The rows of a group lie close to one hidden flat surface of 5 dimensions, which may be shifted away from zero. Surfaces can cross.
In the rows, zero is written as 128.
Some rows, each with its group after it:
[140 154 200 196  98  84  69 141 176]
K_487
[115 136 155 126 131 154  89 113 132]
K_487
[156  92  78 111  99 127  79 166 179]
K_907
[105 135 104  77 115 172 162 156  78]
K_440
[116 155 176 162  94 117  73 158 100]
K_375
[141 103  96 131 154 122  66 135 129]
K_120
[156 177 115 119 138 131 118 176 144]
K_120
[163 153  73 120 142 109 146 156 114]
K_375
[112 112 137 132 136 130 140  77 124]
K_907
[147 125 111 136 152  97 187 116 153]
K_440
[166 179  96 115 211 132 142 134 156]
K_375
[123  82 102 121 130 122 147 112 120]
K_440
[178 189 111 118 111 127 134 118 200]
K_375
[115 166 159 113 150 157 160 103 135]
K_31
[118 112 185 185 106  84 127  98 132]
K_31
[128 105 155 168 118 101  83 128 125]
K_31
[127 123 128 125 125 130 129 138 132]
K_120
[126 127  98 137 133 102 161 141  53]
K_120
[127 130  91  89 158 160 149 131 119]
K_31
[118 102 103 120 129 130 126 154  99]
K_440
[125 146 158 166 118  84 166 173  98]
K_31
[134 188 152 147 131 110 174  97 120]
K_120
[133 162 153 145 123 128  94 138 131]
K_375
[142 137 111 102 161 155 104 194 161]
K_487
[102  98 136 102 141 156 147 154 134]
K_907
[140 189 152 171 139 105 101  65  89]
K_907
[123 113 138 144 126 125  83 126 137]
K_31
[120 136 151 118 161 155 118  89 158]
K_487
[125 139 141 140 117 123 120 152 106]
K_120
[118 130 143 154  75 107 100 151  81]
K_375
[133 121 108 165 194 103  95 101  51]
K_907
[124 144 164 159 135 112 113  79 117]
K_375
[141 154 114 137 122 107 134 146  95]
K_487
[117  87 143 122 104 139 125  87 183]
K_907
[126  94 102 135 143 103 156 115 105]
K_440
[155  96  86 131 116 114  84 111 154]
K_907
[119 114 132 132 116 135  74 190 104]
K_440
[129 123 159 113  95 145 132 130 220]
K_31
[124 115 134 145 133 116 115  94 122]
K_120
[111  84  80  98 126 145 137 159  64]
K_440
[112 187 190 159 104 131  99  86  96]
K_487
[114 132 177 185 128  87 130 111  86]
K_31
[130 128 127 122 144 141 103 141 146]
K_487
[124 112 121 146 131 109 123 121  85]
K_120
[112 127 129 131 103 133 106 115  86]
K_487
[141 162 139 157 175 106 121  99 114]
K_375
[146 182 113 104 144 132 194 181 136]
K_440
[125 161 126 126 155 135 147 125  76]
K_907

New rows, each followed by its group:
[ 91  99 160 138 187 139 142  99  86]
K_907
[141 105 128 161 136  93 101 151 142]
K_440
[112 113 139 148 112 117 109 154  79]
K_120
[144 158 103 150 145  89 149 119  53]
K_120
[ 96 119 192 137 142 148 116 116 142]
K_907
[100  72 144 145 180 124 125  72 100]
K_907
[130 143 139 109 127 155 119 116 167]
K_375
[ 79  91 174 122 167 154 173  84 106]
K_907
[147  94  96 122 133 111 137 161 160]
K_440
[120 110 112 109 148 143 128 164 119]
K_907
[159 170 104  96 161 155 129 147 178]
K_375
[140 147 123 157 141 113  74 139 105]
K_120
[124 160 148 117 154 157 124 109 135]
K_487
[139 140 103 112 143 124 204 103 130]
K_120
[130 132 131 127 133 132 138  74 146]
K_375
[132 156 154  99 147 178 100 122 200]
K_375
[ 84 143 176 107  90 181 114 109 106]
K_440
[122  84  97 109 125 139 113 168 122]
K_120
[119 138 139 153 116 109 112 160  75]
K_120
[146 170 133 144 133 117 121 150 112]
K_120
[163 164 100 127 163 122 135 115 150]
K_120
[116 136 181 152 133 129  95  77 155]
K_487
[106  77 140 132 122 131 136  81 141]
K_120
[155 144  68  81 137 137 165 227 139]
K_440
[131 110 104 122 125 114 170 168 115]
K_31
[113 115 132 122 144 139 140 116 110]
K_907
[119 155 172 146 117 119 145 106 128]
K_120
[141 116  80 115 154 124 127 146  91]
K_907
[126 179 165 140 132 122 155 173 121]
K_31
[144 130 121 113  85 132 161  49 190]
K_375
[120 137 101 106 141 134 178 157  74]
K_440
[134 162 122 125 145 136 115 161  99]
K_907
[127 147 137 139 147 135  79 155 103]
K_31
[111 134 158 111 119 157 136 142 146]
K_907
[111 154 170 150 126 128 118 132  94]
K_440
[130 114 114 118 122 134 125 122 142]
K_907
[115 127 133 107 152 160  99 167 115]
K_375
[ 86 106 179 128 131 164  94  98 120]
K_375
[136 158 106 128 138 119 163  82  80]
K_907
[101 100 140  93 132 165 152 154 142]
K_907
[111  95 112 121 171 134 147 108  90]
K_907
[125 147 142 157 129 107 145  91  86]
K_120
[129 110 101 100 128 142 146 167 145]
K_120
[114 107 118  76 105 182 126 117 177]
K_375
[141 160 114 113 118 138 124 163 123]
K_907
[135 126 135 108  98 144 124 175 200]
K_31
[133 140 112 123 143 131 101 193 106]
K_31
[170 167 101 137 167 104 163  75 155]
K_375
[127 135 129 131 130 110 160 170 113]
K_31
[120 175 155 118 131 160  99 133 116]
K_487
[126 160 138 118 121 143 133 136 117]
K_907
[117  47  99 118 114 126 138  81 145]
K_440
[131 105 124 147 132 103 128 103 132]
K_487
[137 155 124 115 132 130 181 119 150]
K_120
[149 122  76 101 155 127 174  93 137]
K_375
[121 118 108  90 118 167 122 161 138]
K_375
[135 129 123 140 129 118  84 195 111]
K_31
[152 169 132 122 114 134 126 103 190]
K_375
[ 97  70 143 126 110 129 141 100 124]
K_120
[177 160  88 137  36  85 162 102 159]
K_375
[118 166 147 104 147 174 112 121 144]
K_31
[119 103 133 141 123 120  97 141 122]
K_440
[137 108  94 121 132 109 168 182 107]
K_31
[149 173 125 156 153  96 152  76  95]
K_120
[134 136 128 140  64 109 132 100 132]
K_375
[108  51  93 124 124 124 112 120  91]
K_440
[134 121  98  92 136 146 157 165 134]
K_31
[149 164 170 157 147  95 190  83 195]
K_440
[131 135 144 137 135 123 139  89 148]
K_120
[126 128 115 138 128 112 127 154  76]
K_120
[130 148 132 145 132 111 134 130  92]
K_120
[133 138 139 142 114  97 180 185 117]
K_31
[150 132 125 147 151  91 166 129 154]
K_440
[120  62 125 146 111 104 124  83 155]
K_31
[120 151 161 147 115 132  90 147 118]
K_375
[127 134 141 140 124 114 149 158 120]
K_31
[123  93 112 126 125 118 156  49 126]
K_907
[138  87  84 127 144 114 109 107 121]
K_907
[149 181 165 152 130 121 116  79 181]
K_375
[153 132  77  94 158 134 178 123 156]
K_120
[138 151 133 156 144 107 100 111 106]
K_120
[116 188 160 132 146 132 168 141  65]
K_440
[116  89 129 137 130 128 101 119 125]
K_120
[138 144 132 153 153  95 147 153  98]
K_440
[156  89 103 158 113  73 116 180 145]
K_487
[117 153 193 149 114 144  52 133 161]
K_487
[124 139 133 155 156 110 109 138  73]
K_375
[135 134 107 117 122 129 123 152 107]
K_375
[107  83 148 124 111 154  41 152 161]
K_487
[154 169 120 144  75 101 121 139 136]
K_375
[128 120 111  87 120 146 195 147 157]
K_120
[104 135 147 142  79 130  89 115  67]
K_487
[113  95 104 125 123 114 148 157  65]
K_120
[115 146 168 133 121 123 188 109 147]
K_31
[100  78 105  79  99 145 192 187 115]
K_120
[163 153  89 121 161 123 119 143 139]
K_120
[116 101 134 141 142 130  95  80 120]
K_31
[128  97 146 134  88 126 113  62 188]
K_907
[149 177 130 145 137 103 150 133 112]
K_487
[129 136 110 103 125 140 144 176 115]
K_440
[102  97 130 124 161 143 123 111  83]
K_375
[ 89  85 146 111  78 160 110 113 114]
K_375
[139 134 129 148 154  93 172 123 113]
K_440
[131 122 141 161 135 101  88 175 113]
K_440
[126 107  96  86 201 165 163  88 156]
K_487
[134 126 107 121  92 123 140 117 126]
K_375
[115 121 131  99 133 165 114 134 143]
K_375
[153 125 113 160 151  83 108 197 126]
K_440
